The rows are grouped in 5 different ways at once. Each group adds its own fixed numbers to the row, and there is some noise. The rows also spread widely along 16 directions, which tell nothing about the answers.
(in the rows, 128 means zero)
Some rows, each with its group in each grouping after it:
[147 131 153 131  79 124 122 109 159 175 103 116 107 130 142  62 133  74
  41 136 119 151 124  79 149 102 132 150 146 123 141  78 123 147 146 182
 128 133 153 130 123 139 122 113 120 127 107  95]
Nugog (0) sanes (2) S
[123 135 154 127  94 172  99 145 177 122 111  91 119 102 120 147 116 114
 143 166 139 119 111 107 141 131 136 121 119 108  76 108 117 106 189 161
 121 109 159 136 131 144 187  77  92 195 146 135]
nak (2) Fof (3) R
[143 139 135 158 124 113 107 130 101 193  58 125 107 125 118 129 158 123
 119 115 136  87 171 203 141  82 173 142 127 129 140 111 161 153  95 149
 166  52 110 146 113 140 106 131 127  94 135  92]
kogep (5) gufo (0) K
[105 152 118  88  97 164 117 132 133 144 163 129 150 103 139 174 149 138
 141 113  69 102 113 147 130 169 148 137 127  93  97 133 163  88 180 149
 105  92 145 122 140 143 153  79 127 176 178 110]
Nugog (4) Mikek (3) F
[110 124 162 151 114 129 141 133  78 135 110 114  83 145  92 113 158 115
 154 128 119 134 185  72 118 154 121 138 143 140 105 156 121 129 123 112
  93 181 106  95 112 157 152 168 125 169 128 151]
nak (0) gufo (0) F
[ 89 128 136 134 101 140 149 101 187 153 147 102 153  75 107 128 149  78
 191  63 145 113 142 120 171 108  99  65 100 217  98 124 128 148 154 148
 114 153 133 117 120 181 161 128 115 180 172 146]
nifup (5) Mikek (2) R
[120 124 175  89 133 121 149 130  80 147 118 155 102 143 134 148 134 161
 163 128  57  95 114 141 105 144 141 112 112 107 111  95 141 156 132 157
 135  69 150 123  67 161 160 125 104 159 139 127]
bodav (2) sanes (1) K
[136 116 102 131 138 144 116 133 138 119 143  95 165 173 134 123 179 124
 178  31 126  98 126 110 121  96 136 128 120 158 129 103 147 132 162 144
 111 148 159 110 106 117 118 119 101 146 122 135]
Bimo (4) Fof (1) S
[106 148 149 116 120 154 128 118 126 144 127 128 128 104 139 148 119 126
 121  98  98 129 155  89 127 141 129 127 175 127 113 114 124 117 172 188
 150 139 156 109 135 153 141 139 102 151 152 115]
bodav (1) Mikek (0) S
[ 95 140 130 150 151 117 146 137 129 170 157 194 121 151 160 112 193 127
  93 123  78 106  99 115  71 147 147 163 186 115 115  89 175 144 156 159
 170 186 162 155 131 170 134 155  89 165 124 114]
kogep (3) gufo (0) R
[125 123 134 138 129 147 117 175 168 159  91 104 106 102 122  95 143 121
  84 151 187 103 121 138  94 131 124 167 171 136  84 116 189 133 155 140
 165 116 150  84 122 200 144 122 129 137 127 105]
nifup (1) gufo (2) K
[109 125 165 120  94 134 146  89 140 157 117 160 109  84 124 100 136 111
  95 170 135 137 135 120 120 134  90  96 132 116 108 109 157 115 125 120
 171 137 161 113 107 139 139 138 122 121 157 124]
Bimo (3) Fof (3) S
[149 124 144 142 111 114 130 101  64 136 121 187 128 141 129  93 146 111
 106 107  82 119 190  78 120  97 139 155 147 150 167 128 146 134 129 138
 145 167 160 108 121 116  99 185 124  93 143 143]
Bimo (2) Fof (3) R
[ 72 175 147 126 138 169 119 130 142 140 140 109 141 124 142 133 165  89
 167  62 165 131 159 135 147  94 109  59 155 116  96 100 107  88 148 178
 177 160 167 158 127 137 120 113  70 127 163 105]
nifup (3) Mikek (3) F
[114 134 106 153 119 109 128 124 138 161 150  85 144 138  99 105 137 165
 143 122 115 101 132 135  67  89 145 157 172 132 125  88 180 116 125 176
 149 153 122 149 114  56 114 112  68 122  78  69]
Bimo (2) gufo (2) K
[122 132 157 127  47  90 173  79  57 150 146 143 134  71  59 154  96 118
 138 140  45 100 200 160 123 100 151 120 125 144 141 139 160 133  81 129
 137 102 106 118 115  87 110 139 116 107 146 109]
kogep (2) Mikek (0) K
[175  76 172 136  84 132 163 116 131 111 106 150 104 122 109  83 131  97
 112 134 143 134 129 101 139  92 101  92 108 153 126  90 154 164 122  79
 161 120 169  62  69 141 138 124 108 122 135 178]
Bimo (0) Mikek (2) R
[ 82 148 132 126 155 146 136 156 133 127 137 162 145 117 132 183 119 157
 197 104 102  76 137 114 129 164 169 136 120 121  75 155 133 138 171 132
 105 106 144 163 162 149 170 148 119 205 163 135]
nifup (0) Fof (3) R
[149 114 141 133  80 111 136 101 160 170 117 179 124  90 137 118 127 116
  75 189 103  97  92 176 138 143 152 138  79 104 126  98 181 147 118  95
 161  51 139 156 116 125 138  94 143 143 149 120]
kogep (2) gufo (1) K
[ 74 135 183 126 128 108 196 124  95 140 158 129  63 147 114 143 105 139
 126 105  77 125 125  95  97 189 115  99 156  68  82 111 111 136 100 109
 128 131 131 131  86 125 122 142 104 176 116 115]
nifup (2) Mikek (1) S
[ 88 133 154 105  66 113 149  72 142 131 194 126 164  85  99  85  81 109
 134 127  90 126 144 100 145 109 142  98 102 156 116 134 124 130 121 158
  90 150 132 173 136  65 114 122 117 143 119  84]
kogep (2) gufo (1) R
[139 103 140 123 122 129  90 140 127  96 138 120 127 182 138  53 173 118
 115 150 154 135  96  92 108 126 147 156  63  75 109 124 145 116 125  90
  75 115 150 155  95  85 118  87 142 150  89 110]
nifup (2) Fof (1) F
[125 119 152  95 148 164 103 142 184 147  89  91 116 126 157  95  82 165
 118 109 161 126 105  81 125 127 121 124 157 125  87  87 117 147 185 188
 138 101 162 130 117 143 148 121  95 148 121  88]
Nugog (1) sanes (3) K
[ 76 176 114 179 115 106 153 120 141 206 120 108 134  92 110 177 136 109
 147  96  99  87 159 132 118 107 150 148 192 162 115 108 141 154 136 207
 153 164 118 176 157 162 144 159  82 169 130  94]
nifup (3) Mikek (1) S
[119 136 143 141 132 137 155  99 116 131 133 206 153 109 133 154 153 145
 182 154 127 101 145 150 107  77 105  74 141 137 122  73 166 132 130 130
 244 152 187 148 104 101 146 142  44 120 158 160]
Bimo (0) Mikek (3) S
[ 79 153 179 167 118 110 161 132 120 173  98 122  75 108  93 138 109 117
 133 155 134 116 161 129 129 150 140 112 132  86  81 139 114 137  83 117
 125 116 100 176 141 119 141 149 117 166 128 104]
Bimo (2) Fof (0) K
[100 150 141 128 100 133 103 158 130 189  80  83 101 103 110 148 201  98
 141 143 130 103 130 180 141 155 150 159 108 118  74 151 157 122 143 167
  63  61  93 123 132 226 177 104 157 194 161 108]
Bimo (5) Mikek (0) S
[148 142 137 127  94 105  93  95  62 161 101 118 115 142 109  80 161 140
 128 175 114 131 170 123 120  63 153 155 126 116 158 110 144 132  96 180
 134 132 118 164  90  64 111 129 103  86  84  84]
Nugog (4) gufo (1) S
[104 148 128 159 146 149  85  92 192 166  95  89 113 116 133 107 147 149
 146 123 203 128 152 141 151 135 113  95 128 106 106 105 124  94 123 125
 157 132 108 174 125  77 125 116 104 129 136  92]
kogep (1) gufo (3) R
[143 121 144 142  77 129 137 107 150 135 130 107 116 127 111 135 136 101
 121 106  89 119 120  98 142 150 113 115 121 125 124  97 120 118 160 120
 120 147 137 103 108 136 155  99 103 175 144 152]
kogep (2) sanes (1) K
[143 150 121 143 105 161 110 125 115 129 118 164 118 115 144 132 132 121
  67 129 128 129 177  86 126 152 119 167 193  97 139 132 162  69 166 114
 186 158 167  81 148 126 113 138 127 107 181 139]
Nugog (2) Mikek (3) F
[153 123 157 150 135 119 155  94 101 181  67 185  87 119 145 140  93 151
 101 131  91 109 157  99 129 115 134 124 177 146 150  73 135 181 132 150
 223 110 161 116  96 133 135 185  87 109 134 141]
bodav (3) gufo (3) S
[119 131 114 157 108 144 113 148 183 131 120 117 139  97 105 153 131 159
 155 201 149  91  98 119  94 140 136 166 137 115  76 114 179 113 177 134
 143 128 148 136 139 113 193  92  91 203 124 133]
Bimo (2) Fof (2) S
[129 115 172 147  90 101 151 127 129 153 107 170 104 104 107 125 120 108
 103 194  98  95 108 154 125 117 174 134  81 112  98 114 154 181 106 112
 124  61 136 171 116 140 149 117 129 167 128 126]
kogep (2) Fof (0) R
[ 88 169 126 151 103 132 109 100 134 154 132  84 154 113  99 142 133  96
 176  69 127 124 190 107 168 105 146 101 117 136 124 139  90 101 133 168
  98 161 104 183 156  81 122 124  99 146 141  95]
nifup (3) Fof (3) K
[ 94 134 145 164 125 108 155  96 143 178  96  99 110 117 108 119 109 119
 163  65 159 119 185 108 169 135 127 100 109 164 114 144 109 165  81 105
  98 131  86 150 136 109 110 175 138 142 140 122]
Bimo (4) Mikek (1) K
[121 127 189  90  75 130 121  96 116 152 109 152  97  93 136  71  99 101
  67 174 117 161 147  93 168 161 141 117  90  97 119 143 116 128 117 124
 100  81 129 134 114 126 135 121 174 133 144  96]
bodav (3) gufo (2) K
[112 126 144 186 145 118 107  98 178 190  49  82  92 104 120 100  91 153
 162 127 199 134 166  77 130  96 110 123 157 177 113  98 104 186 120 178
 150 140 101 163 116 113 147 183  92 135  99  93]
nifup (2) Mikek (0) K
[100 110 174 135 132 119 153  85 145 172  86 144  75  96 127 107 106 163
 153 169 146 133 132 102 120 146  93  95 118 151 100 105 140 177 111 114
 161 117 128 124  78 142 161 165 112 162 137 131]
nak (5) Mikek (2) F
[106 143 128  78 124 149  71 126  71 111 153 115 148 160 137 102 225 125
 178 100  96 137 140 113 114 121 135 135  97  98 124 139 142  78 165 172
  74 137 147 125  92 121 138  99 131 142 133  99]
nifup (3) Fof (2) S
[167 160 162 144  43 131 113 102 104 160  81 123  98  76 103 177 105 120
 116 212  72 124 135 132 138  86 143 120 153  63 140  71 126 104 148 185
 206 101 158 150 112  79 178  76  56 124 130 119]
Bimo (3) Fof (1) K
[117 159 136 155 108 132 101 135 105 136 117  82 126 131  98 164 148 119
 182 101 105 126 168 102 146 117 155 132 135 109 113 126  92 111 146 171
 102 142 108 166 140  94 152 111  81 168 125 117]
nifup (1) Mikek (0) K
[145 140 186 136  84 103 165 162  58 161  61 138  77 115  78 175  99 108
 118 162  73  80 165 170 141 108 181 136 129 102 107 120 132 172 100 151
 137  27 128 128 118 164 148 131 114 142 141 131]
Bimo (2) sanes (0) S

New rows. What belongs after each?
[118 179 111 160 102 149  85 161 119 147  86  93 153 124  97 161 190  75
 161 108 162  93 187 165 174 105 163 139 111 122 110 153 133  81 146 145
 107 115 111 153 165 154 144  96 124 151 179 127]
nifup (3) sanes (3) F
[102 127 157 163 127 137 160 116 182 134 121 200 114  87 146 124 111 116
 113 162 162 112 119  97 126 148 103 110 147 143  93 109 150 151 147  96
 200 165 180 136 136 160 158 159 102 173 169 171]
kogep (2) Mikek (1) R
[ 93 129 120 129 150 128 105 137 143 140 150 156 154 161 158  58 204 103
 119 120 150 121 115  98  99 100 136 154 117 142 119 116 159 137 151 167
 111 177 163 168 127 143 121 139 120 157 112 101]
Nugog (2) Fof (2) S
[108 133 137 123  89 121 117  62 144 163 139 140 125  87 123 115 107 166
 136 197 103 131 117 120 132 170 134 127  81 103 121 130 151 123 111 107
 119 102 108 174 116  54 145 110 137 154 134 101]
nak (4) gufo (1) F
[125 108 116 145 119 126 147 158 135 106 186 149 169 167 114 107 186 126
 144 132 103  94  82 126  64 110 142 144 129 128 100  91 182 129 156 126
 140 164 169 136 108 106 136  96  63 176 102 139]
Bimo (2) gufo (0) S
[ 81 167 140 128 107 137 121 123 117 141 161 133 132 115 127 146 162 110
 149 125 109 124 144 133 127 153 131 116 125  83 106 132 131  82 135 139
 128 143 132 161 134 116 134 103 114 158 155 108]
nifup (2) Mikek (1) K
[124 143 179 141  93  99 140 122  67 152  89 168  83 106  82 132 153 120
 151 219  98 102 162 145 131 128 142 130  91 110 112 138 145 148  95 108
 125  97 111 151 102 146 171 136 129 156 148 148]
nifup (2) sanes (2) R
[115 149 152 145 123 124 149 162  93 147 121 161  84 141 141 176 140 131
 102 141  64 102 121 127 107 185 164 167 153  64 102 124 144 126 142 113
 151 100 141 134 130 157 144 117 113 190 149 138]
nak (5) Mikek (1) K
[132 118 120 179 105 114 166 127 151 163 101 133 123 101  85 141 127 118
 135 131 148  80 153 156 142 136 146 138 107 162 109 139 179 160  99  66
 136 100 106 115 134 130 135 141 137 153 143 152]
Bimo (4) gufo (2) S
[179 131 126 160  90 129  97  90 118 139 103 131 133 146 139 127 130 129
 105 129 102 137 148  93 148 100 159 140 125  93 167  76 122 110 133 130
 165 117 144 150 113  39 109  98  86 109 121 124]
bodav (3) Mikek (3) F
[110 161 114 161 126 158 111  90 147 146 114 164 138 110 147 133 154 116
 125 100 171 138 190 104 160 161 101 118 143 110 142 144 147  70 134  85
 174 168 144 120 159 102 114 150 143 114 197 141]
Bimo (0) Mikek (1) F
[157 119 110 158 111 118 107 145 117 151 104 100 101 154 116 138 166 138
  98 118 105 109 131 118 114 183 170 208 123  80 120 141 164 121 130  85
  78  82  96 106 126 131 124 110 161 161 123 118]
nifup (1) Mikek (0) F
[125 120 185 121 116 133 153 129 117 145  95 110  70 121 118 120  79 134
  78 131 112 134 142  84 116 155 132 132 162  93  98 109 117 147 123 139
 138  96 143 100 104 139 128 143 123 142 112 104]
bodav (1) Fof (0) S
[103 142 109 137 112 139 107  81 181 146 166 158 178 110 148 127 157 129
 153 108 100 118 117 112 146 133 148 114 110 138 128 105 136 120 171 153
 131 155 143 187 148  82 146 110  96 168 149 116]
kogep (3) gufo (0) R
[113 113 176 110 100 102 141 126  86 157 114 161 104 106 107  86 140 130
 119 189  85 114 135 109  85 117 145 165 124 143 105 137 168 169 125 167
  95 116 136 121 108 177 155 168 146 146 122 107]
Bimo (2) Fof (0) R
[121 121 110 168 117 147 127 139 203 139 114 122 151 100 121 111  97 116
  84 101 192  96 151 116 135 146 138 162 139 145  95 147 175 117 144  83
 135 126 138 113 177 131 110 133 150 142 154 117]
kogep (0) Fof (3) K
[181  95 133 150  99 119 100 104 109 133  91 130 119 155 123  89 186 120
 151 123 111 134 143  66 132 103 125 156  96 155 156 112 138 146 149 115
  99 157 134  96  93 121 155 139 123 146 117 165]
Bimo (0) Fof (2) K
[109 139 133 145 100 119 114  87 112 141 152  93 126 136 108 105 155 143
 155 121  92 148 162  48 103 134 122 149 162 133 125 122 118  99 146 163
  90 219 110 133 114  77 137 143  92 159 108 115]
bodav (3) Mikek (3) R
[122 125 167 127  93 150 152 118 109 170  92 110  66  76  96 132 108 132
  93 152 116 123 173 133  99 165  88 120 196 126 107 123 169 110 130 133
 189 121 129  39  90 183 141 149 128 113 165 120]
nak (2) gufo (0) K
[135 109 163 104  97 128 117 111  98 129 120 148 124 114 119  58 147 114
 111 146 139 130 155 113 122  97 117 125 119 153 120 130 151 129 129 137
 133 142 150 101  95 140 117 140 128 104 135 118]
kogep (5) gufo (3) K
[132 142 122 141 103 107  90  94 140 164 121 130 158 126 131  93 117 151
 123 166  95 120 136  87 130 104 183 191 115 131 142 111 142 146 146 189
  94 119 120 197 152  62 134 125 122 148  98  74]
bodav (0) sanes (2) R
[139 149 106 173 102 157 138 140 197 177  89  71 127  81 113 191 110 102
 126  71 144  81 147 144 159 112 139 126 183 161 109  92 144 133 173 166
 181 115 144 106 151 172 155 110  85 161 159 137]
Nugog (1) Mikek (1) R
[131 139 179 132  67 122 132 104  75 130 120  79  84 130  89 137 143 110
 163 149  80 146 163 104 143 107 137 102 119  94 120 103  92 116 113 152
 106 137 117 137  83  93 151  99  80 158 112 129]
nak (0) Mikek (1) R
[ 75 134 186  86 100 115 166 121 115 160 151 146 104  95 117 113 105 118
 133 141  72 123 118 103 121 135 137 116 129 140  77 126 119 175 138 182
  91 127 136 146 117 166 156 144 115 182 116 101]
kogep (4) gufo (2) S
[137 134 138 152 100 133 142 110 131 161 120 141 104 126 133 116 181 104
  85 126 116 128 136 129 111 139 104 120 167 105 130  89 164  98 131 116
 181 156 149  92 105 146 126 121 102 120 155 140]
Bimo (3) Mikek (3) R
[120 144 175 150 101 107 142 104  53 133 129 146  81 155  91 158 184 141
 185 184  60 127 148 124 120 133 146  97  98  49 117 109 105 113  90 104
 122 143 111 185  87  64 168 110  73 175 114 143]
Nugog (0) Fof (0) R
[113 125 116 186 121  85 161  77 146 201 140 114  92 151 124 130 193 134
 135  83  68 126 121  92 103 171 113 140 151 134 141  84 143 150 117 111
 121 188  91 131  91 126 139 149 103 179 113 134]
nifup (3) Mikek (2) R
[105 163 178 100  69 123 139 123  67 141 157 142 116 110 107 127 181 102
 140 190  68 125 123 163 102  82 138 105 138  77 110  90 151 104 121 192
 157 135 160 160  94 120 146  85  72 133 128 105]
Bimo (4) Mikek (1) R
[100 155 161 103 114 139 112 144  92 111 136 164 150 132 125 113 145  91
 159 123 124 117 155 119 167 101 157 112  76 117 111 145 115 124 138 146
 109 109 156 176 136 121 133 111 125 148 154 117]
nifup (5) sanes (2) F
[147 146 142 137 107 134 112 114  76 119 112 164 123 121 102 185 148 166
 203 196  83  93 150 155 128  86 158 107 103  83 137  96 143 111 134 131
 183 105 150 176  98  47 178  91  57 148 134 148]
Nugog (2) Fof (2) R
[ 92 138 138 154 136 144 147 143 131 114 149 187 132 128 134 133 146 107
 125 111 142 112 149  94 120 174 121 131 135 118 102 153 155 115 142  73
 149 162 157 122 150 152 128 154 136 165 177 156]
nifup (2) Mikek (0) F
[119 116 125 128 127 117 140  35 150 179 150 125 121 137 141  98 163 145
 163  61  97 140 126 113 136 132  84  65 106 150 165  71 135 145 112 119
 157 153 123 131  60  72 113 134 105 112 127 113]
nifup (4) gufo (2) F
[175 127 122 166 104 152 103 129 141 135  58 168 126  98 126 176 122 130
 133 155 143 101 160 109 175 132 153 153 114 142 130 135 141 138 164  99
 163  84 146 116 148 136 172 133 125 163 175 182]
Nugog (5) Mikek (0) S
[129 114 140 105 130 142  94 138 155 146  89 145 129 122 161 105 126 133
 121 125 128 110 108  90 135 132 160 171 108 151  95 130 135 174 182 169
  81  88 155 132 134 183 157 143 147 175 136 121]
kogep (4) Fof (3) S
[140 130  97 184  92 104 114 140 135 147 136 108 148 145  96  76 184 100
  83 160 153 106 138 118  96 112 156 207 131 131 124 138 189 116 116 111
 103 163 114 139 141 106 107 112 137 138  89 106]
nifup (0) gufo (1) S
[126 104 146  91  85 128 119 119 159 149 131  97 139 110 127  86 146 115
 117 133 134 118  94 183 135 111 147 119  60 113  99 108 168 137 115 133
  85  36 127 134  92 135 121  71 149 139 128  79]
kogep (0) Mikek (1) K
[112 145 144 174 129 131 185 137 122 161 100 136  97 130 118 173 128 102
 124  60 134  92 176 148 142 135 127 100 168 121 114 109 140 140 102  98
 186 118 141 105 129 150 108 153 103 133 161 151]
Bimo (0) Mikek (1) S
[ 80 156 175 179  98 108 178 139 106 163 127 143  67 106  95 154 158 118
 115 209  83 125 129 102  68 161 118 139 203  90  77 102 145 125 123 141
 173 202 127 140 122 161 176 141  61 200 124 140]
nak (3) Mikek (0) R
[ 81 142 139 119 105 134 169 144 118 152 142  89 128  95  85 173  96 129
 152  67  92  69 159 170 105 124 142 121 162 143  86 134 173 128 128 158
 133  98 135  97 126 168 122 129 117 147 151  92]
kogep (2) Fof (1) F
[125 127 120 175 106 107 153 141 129 165 123 113 120 125  95 144 156 114
 123 108 112  95 139 145 108 139 145 155 140 134 112 124 169 140 112 104
 135 119 109 116 123 145 126 124 118 157 128 125]
nifup (5) Mikek (0) K
[112 134 164 122  99 121 141 127  76 135 130 186 127 118 121  83 203  68
 112 148 132 123 167 149 133 107 130 112 104 131 117 144 164 120 103 108
 130 139 149 120 114 175 117 146 144 119 173 148]
Bimo (3) Mikek (3) R
[ 91 152 148 137 157 143 140 174  84 131 129 158 118 152 125 144 195 118
 160 120 140  94 139 168  83 103 137 119 159 100  91 108 169 126 120 139
 191 136 163 137 106 165 125 128  83 131 140 127]
nifup (4) Mikek (0) F
[134 109 123 137 117 126 130 110 141 153 123 141 141 111 131 124 146 131
 166 111 106 102 118  96 107 104 118 144 136 191 125 100 163 173 167 166
 141 147 159 108 100 172 163 153 102 160 135 144]
nifup (2) Mikek (1) F
[163  96 168 146 100  99 141 102  71 117 110 161  93 162 110 114 128 124
 147 128  65 137 147  40 133 137 146 135  88 115 143 125  93 174 118  88
  90 135 123 133  94  94 146 156 118 164 105 163]
nifup (0) Fof (0) K
[ 91 132 124 152 131  99 142 107 163 217 107 108 114 101 124  97  98 151
  96 120 126  97 144 137 111 148 158 173 148 157 113 125 177 170 103 160
 118  90  94 150 137 137 113 161 159 135 119  56]
bodav (2) gufo (2) F
[ 86 133 174  99 105 147 151 120 165 108 158 114 122  98 118 147  45 155
 172 136 117 131 102  78 148 162 134  89 103  94  64 123  99 143 147 122
 100  96 142 164 126  72 161  94  99 196 126 108]
nifup (4) Mikek (2) F
[105 137  97 137 137 139 112 121 162 144 166 115 174 149 150 136 206 126
 180  68 116 104  97 145 110 114 134 112 116 127 121  82 156 110 164 155
 141 151 153 162 109 119 137  85  75 166 134 114]
nifup (3) Mikek (1) K
